There are 10 hidden switches. A switch that is on adds its own fixed numbers to the row, and there is some noise. The rows also spread widely along 11 directions, which tell nothing about the answers.
Known rows, each followed by its switches (1 for on, 0 for off):
[-22   7  33   1  -2  23 -14   1   3   8  -1 -22  12   4  -5  -4 -22 -12
  12  37  -8 -16  -5 -21  14  17 -24 -27  11  35  24  10   0 -34 -12   9
 -17] => 1 0 0 0 1 0 1 1 0 0
[ -2  -9  -7   1  -9   0  12  12   9   7 -13 -12  -5  -8   4   6   1   7
 -19   0   2  -9 -10  15  11  -5   5 -23  -1 -12   6  -9 -16   2  -4 -11
 -18] => 1 1 0 1 1 0 1 0 0 1
[ -2   9 -19   3 -17   0  -4  15  -9   2  -6 -11   7 -21  -4  -8 -12 -13
 -23   1 -44 -18  17  -1   0  15  -9  14 -27 -10  10  -4  -4   5   6  -3
 -18] => 1 0 1 1 1 0 0 1 0 0
[  3 -15  -5 -27   1 -25   7  -2   0  -1   7  -6  11   9  -3  -7   8   2
 -51 -12 -14 -16 -11   7  10  -6  -1  36 -30 -21   8   7   5  26  26  17
 -30] => 1 0 0 1 1 1 0 0 0 1
[ -5  -4 -28 -12  11  -6  10   0  -7  20  11   1  34 -13 -34 -27 -10  -5
 -19 -18  -1 -12 -16   3 -12   2 -14  15   0  14  -9 -15   7  10   3  -6
  -4] => 0 0 0 1 0 1 1 0 1 0
[ 21   0   4   8  -5   4  11  19   1   5  12  -4   3  -9   8   3   3   9
  -6  10   4  -2   1  16  -1  15 -11 -13 -11 -20  -5  -5 -13  -4 -18 -12
  -2] => 1 0 0 1 0 1 1 0 0 0
[ 10   3 -11  10  -7  -2   3  20   8   0   8 -13   4  -7  12 -17  -4   0
  -7  13 -14 -10  11   6   4   9   3   1 -27  -5   4  16  -8   6  -3  -1
 -18] => 1 0 0 1 1 0 1 0 0 0
[  4  -4  18  12  -8  16  16 -11   1   8  15   3  -9 -16 -17  23 -11  -5
  -5 -17 -21  -3 -23   1  16 -15 -32  -6   0  -5   9 -31  12 -11   2  -7
  -4] => 1 0 0 1 1 0 1 0 0 0
[  0  -3  10   7 -11  19  -4   9  -8   0  -8   0  -9 -17   2  25   4   2
 -10  10 -24  -8  -7   1   4  20 -17  -6   0 -16  16 -13   8 -12 -11   0
  -5] => 1 0 0 1 1 0 1 0 0 1
[-13 -23   0   0  -5  14 -31   3 -11  -2 -27   3 -20  -5  11  32 -12  -1
  -6  22 -15  -8  -1 -18  -2  12  12  -5   7   7  26  10   7 -13   6  20
 -18] => 0 0 0 0 1 1 0 0 1 0
[ 11  -3  19  -3  -8   1  21   0  -4   9   6   8   2 -11  -9   6  -3   2
 -15  -2  -5 -12 -24   3  12  10 -24 -15   8  -5   1 -15  -7  -6 -11   2
 -15] => 0 0 0 1 0 1 0 1 0 1
[  8  -5 -44  28  -4   2 -10  33   5  -5   1   6  -6 -29   5   0 -15  -3
  -3 -14 -34   8  20  18 -23  29  14   4 -25  -9  -8  11 -14  15  -1 -10
  10] => 1 0 0 1 0 0 1 0 0 1
[ 20  -4  11   3 -13  -1  14   2  -5  -1  12  -7  21  -8 -13  10   2  -3
 -27   8  -9 -10   8  16   3  -3 -30  -2 -26 -23  -3 -38  -8  -5  -6 -12
   0] => 1 0 1 1 0 0 0 0 0 0
[  1  -2  -5   9  -3  12  -8  23   6  -5  -3  -1   3 -16   8  -3  -2   6
  -8   9 -12  -5   5  11 -14  44  -8 -11  -5  -7  -2  19 -11   7 -11  -2
  -7] => 1 1 0 1 1 0 1 0 1 1
[-17  -5 -22 -10   3  -5  22 -11  -4   5  -2  25  -2 -21 -39   9  -6  -8
 -33 -57 -32   9 -24   8  -1  15 -26  25  -5  -2  -5 -17   0  17  27  -4
  -5] => 1 0 0 0 1 0 0 1 0 1
[  8  -1 -12  -6   8  -6 -17  20  15  -2  23 -21   6  15  15 -31   4   8
 -18  14 -11 -14  11  14   4   8  10  22 -27 -19   7  32   8  14   6   4
 -18] => 0 1 0 1 1 0 1 0 0 1
[-28  -1 -40  -9 -10 -11   5  15 -10  13 -36 -10   2 -25 -10 -13  -5  -7
 -30 -14 -26 -16  -6  -6  -1   4  19  -2  -1   8   7  -4  -8  18  14  -2
 -32] => 1 0 0 1 1 0 0 0 1 1
[-11   8  11  -1 -13   4  -3  13   2   0 -21 -10  -4 -22  -4  10  -7  -2
 -23  -7 -35  -7  -2   1   4  20  -7 -20  -8 -14   1  -5 -22   3   9  -4
 -22] => 1 1 0 1 1 0 0 0 0 1
[  1 -18   8  -4   2   3  27 -10   9   0  16  18   0  -3 -22  17  -5  -2
 -23 -22  -5  -1 -29  13   9   8 -30   6   0  -1   1 -10  -1   3   6   2
  -5] => 1 0 0 1 1 0 1 1 0 1
[ -3 -22  27   6  -7   8  -5 -13  12  -2   2 -10   3   2  -7  26 -19  -6
  -9  16   3  -9  -9   0  13 -12 -17 -17  -8  11  16 -13  -5 -14   4   7
  -9] => 1 1 0 0 1 0 1 0 1 0
[ -1  11 -10 -15  -8 -11  15  -2 -10   0   2   5  21 -24 -27 -21   1 -10
 -36 -13 -40 -22 -12  -9   0  29 -28  36 -23  -3   5   0   6  22  12  11
 -28] => 0 0 0 1 1 0 1 1 1 0
[  5   9  23   5  -6   3 -21   9   7   6   9 -20   7  -9   3  -8 -18  -3
  -6  11 -20 -15   7  -3   9   9 -14 -20 -14  -3   4  13  -9  -4   2   2
 -17] => 0 1 0 0 1 1 0 0 1 1
[ 20 -16  26   5 -14 -12   7  -2  19  -7   2 -11  30  -7  -5   4 -19  -5
 -20  19   4 -13  -1   9   4   5 -18 -23 -33   5   1  -5 -37  -1  -4  13
  -9] => 1 1 0 0 0 1 1 0 0 1
[  5 -14 -29   9  -5  -6   8   0  10   9  12   8 -16 -10   7 -22 -27  -8
   1 -16 -21 -20 -27  -4  15 -16   9  19  -4  19  22  23  24  13   5  19
 -31] => 0 0 0 1 1 1 1 1 0 1
[-12   1  -8  10  -6   7   2  12  -4  13  -5 -12  -8 -25 -13  15 -12  -3
 -11 -15 -23  -5  -8   5   3  -2  -2 -19   6  -7   0 -21  -3   1   2 -14
  -7] => 1 0 0 1 0 0 1 0 1 1
[ 12  -9  -1  12 -13   6  16  12   1  -9  -5  16 -18 -22  -2  32   1   5
 -24 -21 -25   7  -2  20  -1  22 -16 -11 -13 -31 -10 -12 -18   8   3 -13
  -2] => 1 0 1 1 1 0 0 0 0 1
[ 22  -1  -5  11 -10  -9  31  12   5   7  14   8  10 -19  -3 -10  -9  -2
 -11  -9   0  -8  -9  16   5   9 -16 -11 -12  -4  -9  -8 -20   6 -14  -5
  -9] => 1 0 0 1 0 1 0 1 0 1

New rows. What belongs after each?
[-13   5 -16  -5  13   9 -20  18   1   5   5 -10  -4  -1  -5 -12  -6   1
  -9  -6 -29   0   5  -1  -6  22   5  11  -6  -5   0  20   4   4  14  -7
  -9] => 0 0 0 1 1 0 1 0 0 0
[ 27   2 -23  11 -16   2  -5   2 -10   7  13  -2  29 -28 -10 -27 -14  -9
 -10   5 -32 -27   4   5  -8   1 -24  25 -30  -8   9 -22  17   5 -10   0
  -2] => 0 1 1 1 0 1 1 0 0 0
[  8  12  -8   4  -9  -1  33  13  -1  17  -2   6   5 -25  -5 -26  -6   2
   1  -8  -2 -15 -29   2  10  19 -14 -23  15   9  -1   0  -9   1 -23  -6
 -22] => 0 0 0 1 0 1 1 1 0 1
[  7  -4 -27  10  -3   1  -7  21  -2  -8  -3  13 -29 -17  11   4   5  12
 -14 -20 -32   4   1  17  -7  22  11  18 -10 -36   0   5   9  21   6  -1
  -9] => 0 1 0 1 0 0 0 0 0 1
[  5 -16 -28   6 -10   7  -6   7  -6   0 -20   3  23  -8  -2 -14  -8  -9
  -7  33   2 -16  11  -2 -11  12  -6  -3 -14  22  13  -6  -5 -14 -16   7
  -7] => 0 0 1 0 1 0 0 0 0 0
[ -8  11  44 -38  12  -1 -10  -7  -5  -8  18  -3  17  11 -25  -2   5   5
 -42 -12 -36  -7 -16  -3   2  52 -48  27 -12 -23   2  21   6   8  21  14
 -16] => 0 0 1 0 0 1 1 1 0 1
[ 22   9  -9  22 -13  -4   6  18   5   7   6  -9 -13 -23  11   9 -10   2
  -5 -13 -23   2  10  14   9  -3   0 -13 -31 -23   0  -2 -21   5  -1 -17
  -8] => 1 0 0 0 1 1 1 0 0 0
[ 10 -15  -4   0  -9 -10  27  -1   7  -9   0  10  16  -8 -11  -6  -4  -3
 -25  -2   2  -7  -7  10   0   7 -17   2 -20   3  -6 -10 -15  10   2   5
 -15] => 1 0 1 1 0 0 0 0 0 0
[  3 -21   1  10  -3   6 -17   2  13  -4  16  -2  -9  -6  -3  16 -24  -8
 -13   2 -24 -12  -1   4   3   2  -2   5 -11   0  13   9   4   3   8  11
  -8] => 0 1 0 1 1 0 1 1 1 1
[  4  -7  -4   4 -13  -3  15   2  -2  -2  -5   5  14 -13  -3 -16  -2  -6
 -12  12  -8 -17 -11  -2   3  10 -15   6 -11  13  11  -6   6   3 -10  17
 -19] => 1 0 0 1 0 0 0 0 0 1
[  6  -8 -28  -1   4  -5  -5  18   6  -1   3   5   3  -4   9 -31 -10   1
 -16  -5 -17 -10   0   7  -7  23   6  10 -14   1  -2  38  -1  17   5   7
 -21] => 0 0 1 1 1 1 0 0 0 1
[ 15 -34   5  12  -7   3   8   2  18 -22   2  25  -6 -10   9  14 -22  -1
  -7  -2  -7  -2 -16   7 -10  29 -11  -1 -12  10   2  27  -8   9  -1  24
 -11] => 1 0 1 1 0 1 1 0 0 1
[ -6   5  -5   3   1  16 -17  21  -6   2  -7  -3  -3 -12   1  -1  -3  -1
  -9   7 -31  -4   6  -3  -6  30  -5  -7   0  -6   3   7  -1  -6  -3  -2
  -7] => 0 0 0 1 1 0 0 0 0 1
[ -3 -15  -9  15  -4  15 -19  24   2  -9 -14  11 -32 -15  11  38 -13   0
  -9   0 -34   8  12   5  -9  32  15 -15  -1 -16   4  13 -20  -4   4  -1
  -2] => 0 0 0 1 1 0 0 1 0 1
[ -2  -6 -41  22 -21  10  -2   9 -13   3 -28   7  -2 -32   7  -6 -11 -12
   8  14 -24 -14   2 -10  -5   9   3   9 -14  20  31  -8  13  -7 -13  11
 -11] => 1 0 0 0 1 0 1 0 0 0
[ 11  -4   3  30 -18   4  -1  13  10  -5   3  -6   4 -21   7  -7 -27 -15
   6  18 -21 -12   8  -3   3   4  -7 -19 -21  17   6   2 -10  -5 -11  12
  -9] => 1 0 0 1 0 0 0 0 0 1
[-10 -24   2  -9   5  13  -7   0  -2   0   4   0  -1   6 -11  28  -2   3
 -19   6   0  -3  -8  12  -5  11  -8   9   7 -11  12 -18   3  -9   1  -1
   3] => 1 1 0 1 0 0 1 1 0 0
[-14  -7 -23 -14 -16 -16 -21  25   4 -12 -44 -20  -3 -10  14  -4  -6  -1
 -44   8 -39 -20  17  -1  -2  20  34  -1 -28 -19   9  23 -31  24  23   9
 -42] => 0 1 1 1 1 0 0 0 0 1
[ -2  -3   5  -2  -6  16   8   4 -10   4 -10  12   1 -14   1 -10  -6   4
   3  11   0 -13 -22 -11  -3  30 -21 -16  25  15   3   7  10  -7 -18   7
 -22] => 0 0 1 1 0 1 0 0 1 0
[-14  13  12 -13  -3   5  -5   1 -20   5 -13  -6  16 -16 -26   4   6  -2
 -23   5 -23  -6   0 -10  -4  26 -26  -1  -3  -6   2 -22  -3  -5   4  -2
  -8] => 0 0 0 0 0 0 0 0 1 0
[ -2 -16  -7  10   1   1  -6  11   5   0   3  -5  -9   5   5  14  -6   3
  -9   4   3   4   6  14   2  -4   7  -9  -9  -4   5  -4  -6  -5   2  -1
   2] => 1 0 0 0 0 0 0 0 0 1
[  0  -8 -26  18 -16   3   2   5  -2  -4 -12   4 -14 -21   2  10 -15  -4
  -3 -10 -24  -4  -2   5   1  -3   0   4 -17  -1  14 -10   6   3   1   1
 -10] => 1 0 1 0 0 0 1 0 0 0
[ -2  21   5 -10  -4   0  -4  -1  -6  10  14  -9  24 -23 -26 -28 -19 -11
 -15 -15 -47 -18 -11 -11   0  26 -31  22 -14  -1   3   0   7   8   9   4
 -16] => 0 1 0 1 0 1 1 1 0 0
[ 11 -22  11  -2  -3 -17   4  -9  18 -19   9   6  35 -10 -27  -7 -23 -20
 -32   0 -30 -13  -5  -5  -8  15 -21  18 -44  18  -4   5 -19  16  20  30
 -11] => 0 0 0 1 0 0 1 0 0 1
[ 18  14  10  -7   2  -3  -1   7  -1  11  31 -10  22 -11 -14 -18   2   4
 -29 -14 -22 -13   0  14   2  14 -33  11 -17 -29 -14  -6   2  14   5 -12
  -6] => 0 1 0 1 1 1 0 0 1 1
[ -6  11 -15   6  -3   1   3  19  -3  12  -4 -15   5 -14  -8  -3  -3   2
  -9  -7 -11   0   4  14   1   5  -2 -16  -9  -7  -2 -15 -12  -3  -5 -21
   0] => 1 0 0 0 0 0 1 0 0 1
[  9  -2   3  -5   9 -16   0   9  17  11  39 -25  25  12  -1 -37 -15  -4
 -20   1   2 -16   5  11  12 -13  -7   4 -26   6  -8  25  -2  14  11   1
 -19] => 1 0 0 1 1 1 0 0 1 1
[ 17  -6  19   5 -22   1   3   7 -11  -6  -4  -7   7 -10   9  14  11  -1
 -21  34 -13 -21   3   3   9   5 -18   0 -18 -19  19 -25   2  -9 -15  12
 -12] => 1 0 0 1 0 0 0 0 0 1
[  0  10 -12  13  -3   2  -1  10   5  12  10 -15  15 -10  -7 -26 -14  -9
  -1   0 -14  -7   8   5   7  -4 -13  -8 -18  11   2  -3  -2  -3  -2  -8
  -5] => 1 0 0 0 1 0 0 0 0 1
[  7 -33  21 -14 -15   3  -2  -5 -11 -18 -23  16 -11  -4  11  48  15   8
 -38  19 -17 -14 -18  -3   1  27 -12  17  -8 -25  29  -2   5   0   2  30
 -20] => 1 0 0 1 1 1 1 0 0 1
[ -6   4   1   0 -12 -17  24   2   7   5 -11 -10  -6 -13  -6  -4  -5  -3
 -23 -15  -6  -8 -13   2  23 -11  -2 -18 -11   2   1  -2 -16  14  12   0
 -35] => 1 0 0 0 1 0 0 0 1 1
[  0 -25 -23  -3   9   9  -4   2   0   2   6  20  22 -10 -18  -3 -12  -5
 -16 -11 -11  -1 -11   8 -24  30 -18  19  -6  13   0   6   4   3   1   7
   9] => 1 0 0 1 1 1 1 0 0 1
